There are 4 nested groupings, the coarsest first. Each group lies inside one group of the grouping before and may be the whole of it. The rows also spread widely along 14 directions, which tell nothing about the answers.
Known rows, each followed by its group in each grouping:
[-13.3  -1.4 -12.7 -15.1 -14.4 -19.4   8.1  13.2 -10.3  27.8  11.1  -5.1
 -14.9 -12.8  21.1 -29.7  13.9  18.5 -10.4  20.9   9.7  10.1  13.8  28.3
 -16.3  -7.7 -31.1]
bego z_62 z_348 z_193
[  6.0 -17.5 -21.8 -23.0 -10.3 -13.5  -4.1  -7.8 -23.5  13.7  -3.9 -11.4
  15.0  27.6   2.1  17.2 -20.0  19.5  -7.0  18.3  11.4  -9.6  10.4  33.9
 -21.3 -20.8 -20.6]
bego z_62 z_68 z_838
[-23.2  -6.6  -2.3  -3.2   8.1 -26.9   6.9  -7.5 -19.4   4.2 -18.5   2.1
  -5.7  13.8   8.7   1.6 -10.3  -2.3 -10.2  -2.1 -17.9 -13.5 -11.3   5.4
 -19.1   5.8 -21.4]
bego z_62 z_348 z_617
[-13.4  -5.2  -2.6 -18.9  -1.3 -15.4  -4.5  -9.2 -22.9  29.6  -5.0   5.8
  -6.2   4.5   1.5  16.6 -17.8  13.9 -11.9  23.3  20.6  -8.9  13.5  11.0
 -24.9  -9.1 -11.3]
bego z_721 z_655 z_965
[  4.0  -6.8  -2.3  20.8  -9.6  12.2  10.9   6.7  18.0 -11.8 -13.0  -2.8
  -3.7   1.3  17.6 -27.3  17.0   0.0   2.4  -5.3 -18.3   1.2  13.5  -2.3
  -5.2  -2.4  -4.4]
bitaz z_127 z_371 z_686
[ -6.9  -4.2 -19.3  -4.1 -19.1 -15.8   9.4  16.5  -4.8 -12.7  -6.6  -8.6
 -24.8  -5.0   9.4   2.8  -5.6   8.5  19.6  -5.1   0.3  11.1  -0.6  14.0
  -4.1  14.6  -6.5]
bitaz z_899 z_44 z_971
[-23.3  11.9 -11.9  10.4 -13.4 -19.9  -2.0   5.9 -23.9  15.6  14.1   4.1
 -17.4  -1.1   5.4  -4.3 -20.1  22.6  12.2  18.7   8.8  -1.2  23.4  34.3
 -23.7   5.3 -15.8]
bitaz z_899 z_44 z_881
[-10.3 -13.6   5.5   2.7   7.0  -2.1  -2.9 -27.8 -16.5  11.8 -14.4  20.6
   9.0  10.1  15.8   3.0 -18.1  22.8 -10.6  11.0   6.2 -35.0  25.6  15.1
 -13.3 -17.5  -9.5]
bitaz z_899 z_951 z_341
[  5.5  -4.1  12.9  14.9   0.2  16.8  -9.1   4.6   5.0   0.7  14.0  -8.7
  21.9   8.8  21.4 -34.1  22.4   3.8  12.1  19.0 -27.7  -2.6   7.2 -12.1
  -6.6  -6.1  12.4]
bego z_721 z_655 z_540
[-10.1   5.6   8.3  19.9 -17.8  -3.8  -7.3  32.8 -12.5  29.1  -0.5   4.7
 -11.2  11.1  -1.0   8.1   7.1 -16.1   4.8  52.3 -23.3  14.6  16.1 -18.6
 -27.1   9.5   7.9]
bitaz z_127 z_865 z_141
[-11.6  22.8  -9.9  15.3 -16.8 -23.5  -0.6  16.7   0.7  28.0   5.4  14.5
 -21.5 -14.7  -0.1  17.1 -10.1 -12.3  -7.5  23.3   2.4  29.9   3.5  14.7
  -6.2  -8.9  -2.8]
bitaz z_899 z_951 z_661
[ -2.0 -12.4 -13.1   5.2 -26.2 -12.0  21.3   3.0 -18.4  13.8   7.7  -8.9
 -14.4   0.7  19.1 -34.2  11.3  12.7  -2.2  22.7  11.7   1.1  17.6  -2.7
 -30.2   2.3 -30.9]
bego z_62 z_68 z_467
[ 10.8 -20.0 -17.4   9.8 -22.5 -11.1  26.0   7.9  -6.1  10.0   0.9   1.1
 -11.8  18.7   5.6 -20.6  16.1   7.0 -11.7  31.1 -11.2   3.7  19.8 -12.4
 -15.9  -7.2 -30.9]
bitaz z_899 z_44 z_971
[  7.0   4.1  19.2 -10.1  -1.0  15.8  -7.8  -3.2   1.9   6.6   7.1   2.3
   9.7 -23.1  25.3  21.9   4.8  -1.6  10.5  19.8   3.5   9.2  -0.7  -3.6
   7.1   3.6  15.8]
bego z_62 z_348 z_617
[ 15.6  13.6  -9.3  -8.0 -11.7   5.2   5.4   2.1  12.9  -5.5  11.0 -22.8
  10.8  -6.7   4.1   5.0   8.7  -8.8  17.0  -1.8 -10.5  26.4 -27.7   3.5
  -3.9   0.8  -1.9]
bego z_721 z_655 z_540
[  3.5   8.0   3.3   7.4  -9.8   9.2  10.7 -22.3  -7.2  22.0   0.3  19.6
  -5.5  -0.5  -8.1   9.8 -20.7  28.9  33.5  14.9  -4.8 -19.8   9.5 -10.0
 -23.3   0.2  -0.7]
bitaz z_899 z_44 z_881
[ -0.6  -0.8 -11.1  13.2 -12.4  -3.3  -3.4 -14.6 -20.6   0.1 -10.9  -5.5
  13.9  23.5  -0.7  16.2 -26.6   0.2   9.2   4.8  -2.6 -15.3   0.6   8.6
 -30.2  -1.8  -5.3]
bitaz z_899 z_951 z_341
[-13.9   0.1  -7.8  22.4   0.0 -13.9 -22.2   3.6  -3.6   0.9   4.5   8.8
   3.0   0.6  14.7   5.7 -28.3  -7.6 -19.4   2.4  23.0   9.8  24.7  23.9
   2.4 -16.5  15.2]
bego z_62 z_348 z_617
[ 11.3 -20.6  -8.5  -4.6  -3.4  -1.2   5.3   2.4   8.9  -3.3  -3.2   3.8
   5.7   9.9   6.5  -3.2   7.3   5.5 -20.3   7.7   1.0  -0.5  16.6  -0.6
   4.2 -15.6 -10.9]
bitaz z_899 z_951 z_341
[ 16.0 -16.4  -6.3 -21.7   8.4   7.0  13.8 -13.7  12.3  -7.4  19.8  -2.1
  14.6  -0.5   0.5 -14.3   7.1  25.6  -4.0  -5.4   9.5  -5.8   7.9  -1.1
   4.4  -4.8 -21.7]
bego z_62 z_348 z_193
[ -8.9   3.1   2.2  15.6   9.0   0.7  -3.0   3.2  11.6  -9.1  30.0   1.7
   5.0 -12.1   8.3 -34.7   1.3   9.5  -3.3  -8.2   8.6   3.0  18.8   0.9
  -0.2   4.8  -2.6]
bego z_62 z_348 z_617
[ -5.9   0.5  -1.3 -35.0   0.1  -6.7  -2.9   0.5   0.9  14.7 -14.9   1.0
   0.5 -13.3   9.9  26.1  -1.1   0.5 -16.0   0.8   5.4  -0.1  -8.0  22.6
  -0.3  -7.1 -10.9]
bitaz z_899 z_44 z_971
[-22.8   0.2  11.0   3.1   5.0 -15.6   4.2  12.2 -14.8  -1.7   6.5  15.7
 -27.0  -4.7  -4.1   8.0  -9.0  14.7  31.0  12.8 -17.4  -9.0   3.8 -22.5
  -8.6  36.9   5.9]
bitaz z_899 z_44 z_971
[ -0.6   3.7  26.4  15.4   2.9  27.6  -1.9 -11.8  -8.1   5.4   3.1  -2.8
  24.7   5.0  14.6  -6.8   5.9  -2.2   8.1  23.4 -18.4 -17.3  14.2 -12.9
 -24.8   7.6  -2.1]
bego z_62 z_348 z_617
[-20.3  14.7  -5.1  -6.6   5.2  -9.3  -3.4  18.3  10.7  -4.5  27.0 -15.2
   4.6 -12.5  -5.7 -36.8   9.6   3.4  -8.2 -19.9   3.1   1.7  -0.2  15.4
 -18.4  15.8 -23.5]
bitaz z_899 z_951 z_661
[ 39.2 -16.0 -17.2  14.9 -28.3  16.0  20.8 -31.1  -2.4  -3.2 -11.6  -6.7
  23.0  18.4   5.2  17.0  -7.7 -11.6 -11.4  12.1  15.6  -3.3   1.9 -22.6
 -21.3 -17.7 -16.4]
bitaz z_899 z_951 z_341
[-10.2   2.1 -10.8 -27.6   4.8  -3.8   3.0  -5.6  -3.9  -9.5 -10.1   2.5
 -12.8  -0.9 -17.7  40.0 -34.3  24.4  13.6 -14.4  16.2 -10.7  12.0  32.9
  -6.9  10.1 -13.8]
bitaz z_899 z_44 z_881
[ -8.0 -14.5  14.6 -48.8  18.3  -5.2   7.4  -6.7  -7.7   2.8  -9.1  -6.1
   8.3  -5.2   2.1  16.1   9.8   4.5 -13.2  -3.4  -2.4 -19.4 -16.7 -11.9
 -10.5  18.2 -21.6]
bego z_62 z_68 z_838
[ 10.4 -17.3 -16.1  -3.1 -23.1   8.0  -0.1   9.3  -7.4   3.1 -16.5  -6.9
  -5.5  15.8  16.5   8.3  -3.6  21.1  13.2  25.8   0.1   0.9  30.8  29.4
 -12.4 -14.2  -5.8]
bitaz z_127 z_371 z_686
[  1.3   3.7  -4.2  10.3 -14.4  16.4  17.0  -1.5  18.9  11.6 -10.3  -4.6
  -2.2  -4.3  10.0 -43.0  15.6  10.6  -0.1  -6.7 -10.4  -3.7  15.9  11.2
 -21.3 -15.3 -21.8]
bego z_62 z_68 z_838
[ -3.6   0.6  -2.5  -7.8 -14.3  -7.6   6.4   0.3 -21.4   0.4  14.8 -19.8
   3.8  -6.2  15.5   1.2   1.4  -4.4  -2.5  15.5  17.0   6.9   0.2   4.5
 -23.9  17.6 -22.6]
bego z_62 z_68 z_467

New rows, each followed by its group in each grouping:
[ -5.8  20.6  10.2  13.5  -0.7  -0.6  -8.4 -11.0 -17.9   9.4  16.4  11.8
   8.2  -4.3  10.7  36.2 -19.8   4.3  16.6  33.6  -8.2   5.3   9.1  23.9
  -0.7   2.1   2.7]
bitaz z_899 z_44 z_971
[-24.8   1.6  11.5  -8.3   7.8  -4.2 -13.5  15.7  -5.5   2.6  13.1  -4.0
   3.9 -10.7  15.7 -22.0  10.6   5.4  -8.8   2.6  -0.6 -10.7  13.2  11.7
 -10.3  14.1  -5.6]
bitaz z_899 z_44 z_971
[ 26.1  -4.6 -12.4 -17.8 -20.8  -6.4  10.1 -10.3  -7.2   8.5  20.2 -15.6
  15.9  -9.6  18.6  12.2   9.3  -2.0  -2.3  18.6  15.5  20.0 -21.3  -5.0
  -3.0  -5.1 -14.1]
bego z_62 z_68 z_838
[ -6.3  -0.4  27.3 -37.5  18.6   6.9 -10.9 -18.8 -12.2  15.4  15.6   0.2
  26.7 -20.1  12.7  16.3   2.5   4.9 -11.9   8.9  19.1 -18.4  -6.2  -8.7
 -10.3  11.1  -4.3]
bego z_62 z_68 z_467
[-23.3 -14.8   9.2  -8.3   7.6   0.7 -16.6  29.9  -5.4 -26.4 -11.5 -24.4
   8.4   9.4  24.4 -24.4  20.1  -6.0   1.1  -8.7 -25.7 -13.0   1.0   8.3
 -12.1  26.2   2.0]
bitaz z_127 z_865 z_141
[ 12.8  -3.0 -33.4  11.3 -17.6 -17.2  18.3  -3.7  -3.5   4.3   8.9  -4.3
  -1.5  24.9  -7.7  -1.0 -14.0  15.0  -0.9  15.6  -4.9  16.1  13.7  31.6
 -10.3 -23.1 -31.9]
bego z_62 z_68 z_838
[ 21.9   3.4   3.6 -26.4   3.3  16.4  -0.2  -4.1   8.8   7.0  24.4  -2.7
  21.7  -6.8  -3.3  37.8   0.1   7.0 -10.3  29.3  13.7  18.3  17.5  22.3
  10.3 -12.1 -14.8]
bego z_62 z_68 z_838
[-27.4  13.1  12.6 -18.5   7.5   5.3 -19.1  37.8  -5.9   6.9   9.4 -10.2
 -15.0  -1.6 -22.6  20.2  -9.9   2.3  12.5  21.3   4.8   6.9  29.5  11.2
 -23.9  28.7   5.3]
bego z_721 z_655 z_540
[ -3.6  -4.2   2.2 -21.7   0.5   2.8   1.1   3.5   4.6  18.7 -11.0  -7.5
   9.6   8.8  -9.0 -14.2   7.2   7.2   2.0  -5.6 -18.3 -16.4 -10.4 -10.1
 -26.7  -1.4  -8.8]
bego z_62 z_68 z_838
[  7.3 -13.6   3.7 -13.5  -2.8  19.5   6.9  -2.0  -5.7  14.3  -9.7  -6.0
  17.4  27.6  -4.5  -5.3  11.5  18.6   4.3  28.4 -25.8 -22.6  18.0   2.0
 -31.8  -5.2 -24.7]
bitaz z_127 z_865 z_141
[-10.7  14.9   1.8  14.9  -1.6 -14.1 -10.4   0.1 -13.9   9.3   8.5   8.6
  -1.1   1.4   6.6  21.7 -21.7   2.4  20.1  19.9 -14.3   9.8  -0.5  17.0
  -2.3   0.4  11.9]
bego z_62 z_68 z_838
[  0.5   0.2  15.3  19.1  11.7   2.3   1.6 -20.7   2.9   9.2   5.5  26.3
  13.2   1.2   8.2   2.1  -3.6   2.2  -6.1  13.7 -16.8 -13.2   6.4 -16.3
   3.9  -9.1   4.5]
bitaz z_899 z_44 z_971
[  8.4   9.6   0.3 -22.4 -24.3  14.8  -2.1 -10.9  -8.0  49.5 -14.8  -4.8
  16.3  -5.4   9.0  13.2   2.3   3.1  -7.1  27.4   7.0  -9.1   0.0  16.3
 -35.9 -24.1 -14.7]
bitaz z_899 z_44 z_971
[-37.8  14.0  15.7   4.4  21.4 -17.4 -24.3   3.3 -16.5  -3.3  10.6   6.8
   7.5  -6.1   3.4   9.5 -20.7  -6.2  -3.6  -6.6  -2.7 -15.2  -0.4  10.0
  -9.6  23.4   9.0]
bitaz z_899 z_44 z_971
[ -6.7  -1.3  -6.2  -9.7  11.2 -16.5  -5.7   8.5   0.9   7.8 -12.4   8.3
  -8.1  26.5 -33.5  35.5 -25.5   0.2   8.1   4.9 -23.1   3.6  -7.2  -8.2
  -7.5  -0.8   9.7]
bego z_721 z_655 z_965
[  0.2  20.2  -3.2  20.8   0.2 -12.1  -3.4 -20.1   7.7  11.0  28.5  23.0
   5.1 -22.6   4.5   3.3 -18.6   4.9   4.7  -3.0  13.4  10.4  -7.9  -3.1
   6.9  -8.6  11.1]
bitaz z_899 z_951 z_341
[-13.0  -5.0   6.2 -30.3   4.2  -5.8  -6.0  22.6  -1.7   9.3  20.2  -6.6
  -2.6 -16.7  26.6 -18.1  24.3  23.9  -7.1  23.3  -0.2   9.0  22.1  37.7
   8.4  -1.6 -17.9]
bego z_62 z_68 z_838
[ 10.8  -4.3  -5.5  -4.1   1.3  -8.6   1.0  -5.7  -0.1   6.7   3.0  10.0
  11.5  12.4 -12.0  39.5 -13.6 -11.2 -25.2  19.3   5.3   8.8   4.7  -4.0
   0.9 -10.6  -9.4]
bitaz z_899 z_951 z_341
[ -0.7   9.5  14.6  -4.8  -7.4  20.0  -0.2  -1.4  -2.0  -7.0  23.8 -12.9
  11.4 -25.0  16.6 -11.2  13.0   5.8  15.0   4.9  13.9  -4.6   6.0  -6.8
 -16.8  25.8  -7.1]
bitaz z_899 z_951 z_341
[-10.3 -12.5  -8.2  12.0  -1.4 -11.5   1.2 -22.7 -10.9   0.5 -47.5   8.1
   2.5  26.5   4.5  18.8 -32.5 -11.7 -17.3 -13.9  -4.1 -22.0   2.5   8.7
 -20.3 -18.5  -3.1]
bego z_62 z_68 z_467
[  9.2  -0.1  -1.9  19.2 -18.4  11.0  22.7  -3.2  -1.1   7.0   3.4  -6.8
  -0.6   7.8   4.4 -21.6  10.6   3.0  13.3  20.4 -16.9   2.0   8.8 -17.0
 -28.0   4.0 -21.1]
bego z_62 z_348 z_617
[ 11.8 -12.1   1.8 -19.4  20.0   3.0  24.2 -23.8  17.0 -20.5  -0.7  10.3
   8.6  -2.0  -4.5  18.1   2.2   8.5 -21.6 -12.4   1.6  -9.0   1.3  -2.7
  14.2  -0.3 -32.5]
bitaz z_899 z_951 z_661
[ 17.3 -15.8  -7.6   1.7 -11.6  14.9  11.9   2.0  24.3  -4.6  -9.1   3.2
   2.1  -3.6  19.9 -17.2  17.8   6.9 -22.6   4.8   6.5   5.0  30.3  14.8
   9.2 -27.5 -16.1]
bitaz z_899 z_951 z_661
[  8.5 -22.7  11.5 -16.0  11.7   6.3 -16.1   0.8  10.8   5.3   4.1  10.9
  23.9   0.0  13.9   0.7  11.1  -1.8 -31.3   8.0   6.3 -11.4  12.1 -16.9
  13.2 -15.8  13.7]
bitaz z_899 z_44 z_971
[  3.9   7.1  -8.3   8.3 -11.0   1.6   3.9  -1.4  -4.0  -0.9  32.2  -4.5
   8.3  -8.4  17.7 -10.8   3.0  16.4  -1.5  22.4  13.6  12.4  25.8  31.9
  -2.5  -6.0 -23.1]
bitaz z_899 z_951 z_341
[ -5.2  13.7  -2.8  10.4 -15.9 -10.2  -1.3  -6.6 -11.5  17.7  -6.9  -0.9
   4.9   0.7   6.3   2.7  -7.5  -5.8  19.7   3.8 -20.0  -3.8 -28.1  -8.7
 -25.7   3.1   4.1]
bitaz z_899 z_951 z_341
[ -2.5   6.3  10.0  13.2  -1.0  -2.4 -12.3  -2.2  15.5  27.2 -17.2  31.5
  -6.0 -14.1  17.4  15.1  -9.0  -3.9  -1.3  11.7 -11.0   9.4   4.3   0.9
  16.5 -30.2  33.3]
bego z_62 z_68 z_838
[ -2.9  -1.6  -7.8  28.1   8.3 -20.2  20.2 -14.5   6.4  -1.5  -5.0  28.0
  -9.1  17.9 -14.6   5.7 -16.4  -3.2 -17.7   0.3 -20.4  -2.9   6.5 -13.3
   2.1  -8.8 -16.5]
bitaz z_899 z_44 z_881
[  7.8   0.9   8.4  -6.1   5.2  36.2   5.2   8.2  25.3  -8.2   0.3  -6.1
  13.7   7.5 -26.8   0.2   3.5  -1.0 -11.2  -3.5  -0.6 -10.8  32.4  -4.4
 -17.5   5.6 -15.7]
bitaz z_899 z_44 z_971
[  5.2 -14.4 -14.7 -34.6  10.3 -20.1   3.9 -15.4   7.8 -13.7  12.6  -7.7
  12.8 -16.7   4.6   4.5  -1.5   1.8 -22.3 -35.4  31.8  -1.2 -30.1 -10.7
   3.9   7.9 -13.3]
bitaz z_127 z_371 z_686
[  4.2  12.4 -30.4  40.9 -25.9 -24.8  21.3   2.2  10.9  22.0   0.1  16.5
 -32.0   4.6 -16.4  -2.1 -19.7 -12.1  -7.7  12.7   7.9  34.9   9.7  -9.4
 -14.2 -22.1  -7.3]
bego z_721 z_655 z_540
[ -4.6  19.3  -3.5  -6.5   4.8  -9.8 -20.5  -9.8  -7.9  19.2  20.5   3.6
  17.4  -4.2 -13.9  33.9 -35.9  -1.9   4.0   3.7  18.1   6.9 -10.0  10.4
 -11.3  -2.9  11.8]
bego z_62 z_348 z_193
[ -1.5   3.3   1.7 -12.2  10.4  -9.4 -18.7 -13.0  10.8  21.4  -0.1  20.2
  11.9 -10.6   3.9  18.7 -20.4   4.7  -8.7  -7.3   8.4   0.4  -7.5   9.4
  12.1 -26.5  22.7]
bego z_62 z_68 z_467
[  9.2   5.3 -11.6  15.7  -7.5  -5.5  -1.8 -17.6  -8.1   8.9  36.2   5.4
  19.1   2.6   6.1  -3.4 -13.5  16.5  -3.4  20.5  16.0   3.7  16.9  17.0
  -7.1 -14.8 -13.4]
bitaz z_899 z_951 z_341
[ -2.0  12.1  11.6 -10.0  10.8  -1.7  -7.6   9.7  11.2  14.1  -5.6  13.5
   1.6   4.7 -18.8  40.5  -9.7  -9.5   9.1  13.8 -31.7  12.6 -12.0  -6.4
   5.8  -0.8  16.0]
bego z_62 z_68 z_467
[-12.3 -23.0  -9.5  -2.3  19.5 -33.1   1.6   2.9   0.9 -18.0  -2.5  12.9
 -13.3  12.2  11.2   1.1  -5.8   6.3 -25.3  -2.0  -4.3   7.8  11.1  10.5
  25.5  -9.7  -4.7]
bego z_721 z_655 z_965
[-16.6  11.9  16.0  23.6   8.1 -13.0  -3.0  -8.5 -10.4  -8.3  22.4   7.8
   7.0 -22.0  34.8   1.3   4.6 -19.1 -16.5  14.3   3.7  13.1  -1.6   1.1
   5.7  15.8  -4.5]
bitaz z_127 z_865 z_141
[ 20.1 -18.1   2.4  -6.7   1.7  15.0   8.6 -16.7  -3.7 -34.8   2.8 -17.3
  30.2  10.7  10.1  21.6   1.3 -11.9 -15.7   0.5  10.9  -8.7   2.8  -9.2
  -3.4  11.7 -19.4]
bitaz z_899 z_951 z_661
[-35.8  -4.5   6.5  -0.9   3.5  -3.8   1.4  15.9 -13.3  -8.7 -12.0 -18.9
  -4.6   6.5  11.3 -33.6   6.7  -4.8 -22.5  -7.3   0.2 -17.9  26.7  20.4
 -35.2  19.7 -33.0]
bego z_62 z_68 z_467
[  0.2  -1.8 -14.9  29.7  -9.4  -2.6  16.2   1.5  -0.8  -2.0   8.9   3.7
 -16.8  22.4 -23.2  -7.0 -19.7   8.1   1.7  15.6   6.8   6.8  38.4  -5.7
 -24.5   0.1 -16.4]
bego z_721 z_655 z_965
[ 24.0  -6.0  -6.6   8.4 -12.9   2.4  14.5   5.8  14.4  -6.0  20.2   4.1
  -0.3  -0.6   4.9  -5.3  15.7  10.4  20.9  18.4 -20.1  17.3  -3.3 -20.5
  10.9  -1.0   0.5]
bitaz z_899 z_951 z_661
[  4.1   1.4  -9.5  15.8 -21.0 -12.3  11.7  -5.5  -3.3  28.0 -15.3   8.9
  -5.9   7.5  11.5   2.3  -2.3  -8.8  -8.9  23.0 -12.8  11.6   0.4   1.7
 -13.7 -25.0  -8.8]
bego z_62 z_68 z_467
[ 14.7 -12.1 -23.5  28.7 -20.7 -20.6  10.5  -9.8  -3.7  -7.9   3.4  12.4
 -14.3   0.1  11.1  16.2 -21.4  -3.5   1.7   6.8  22.4  18.9   3.2 -16.7
   2.6  -4.3   7.8]
bitaz z_127 z_371 z_686
[-13.4  19.0   5.1   8.7  -0.2  -6.4  -8.2  16.5   1.0  -4.1  15.1   2.5
 -14.3 -16.5  -9.6  20.3 -13.0  -6.4  28.6   0.6  -1.8  15.3  -7.8 -15.7
  -9.1  33.5  19.4]
bitaz z_127 z_371 z_686
[-14.1   1.9  -5.4   7.7   2.6  -5.1 -19.4  17.8  14.4 -18.6   9.5  -3.4
  -1.6 -14.6   9.9 -11.4  -6.8  -3.8   2.5 -23.5  12.5  10.1   3.2   7.3
   4.8  10.9  20.3]
bitaz z_127 z_865 z_141
[ -5.3  -0.7  -7.2  10.8 -13.4  -8.6  21.1 -14.2   4.9  -4.1 -24.8   8.6
 -19.5 -20.0  24.3  -4.5  -1.8  -6.8 -10.3 -18.7   9.7  -0.4  -4.8  -1.3
  -3.6  -2.0 -13.3]
bitaz z_899 z_44 z_881
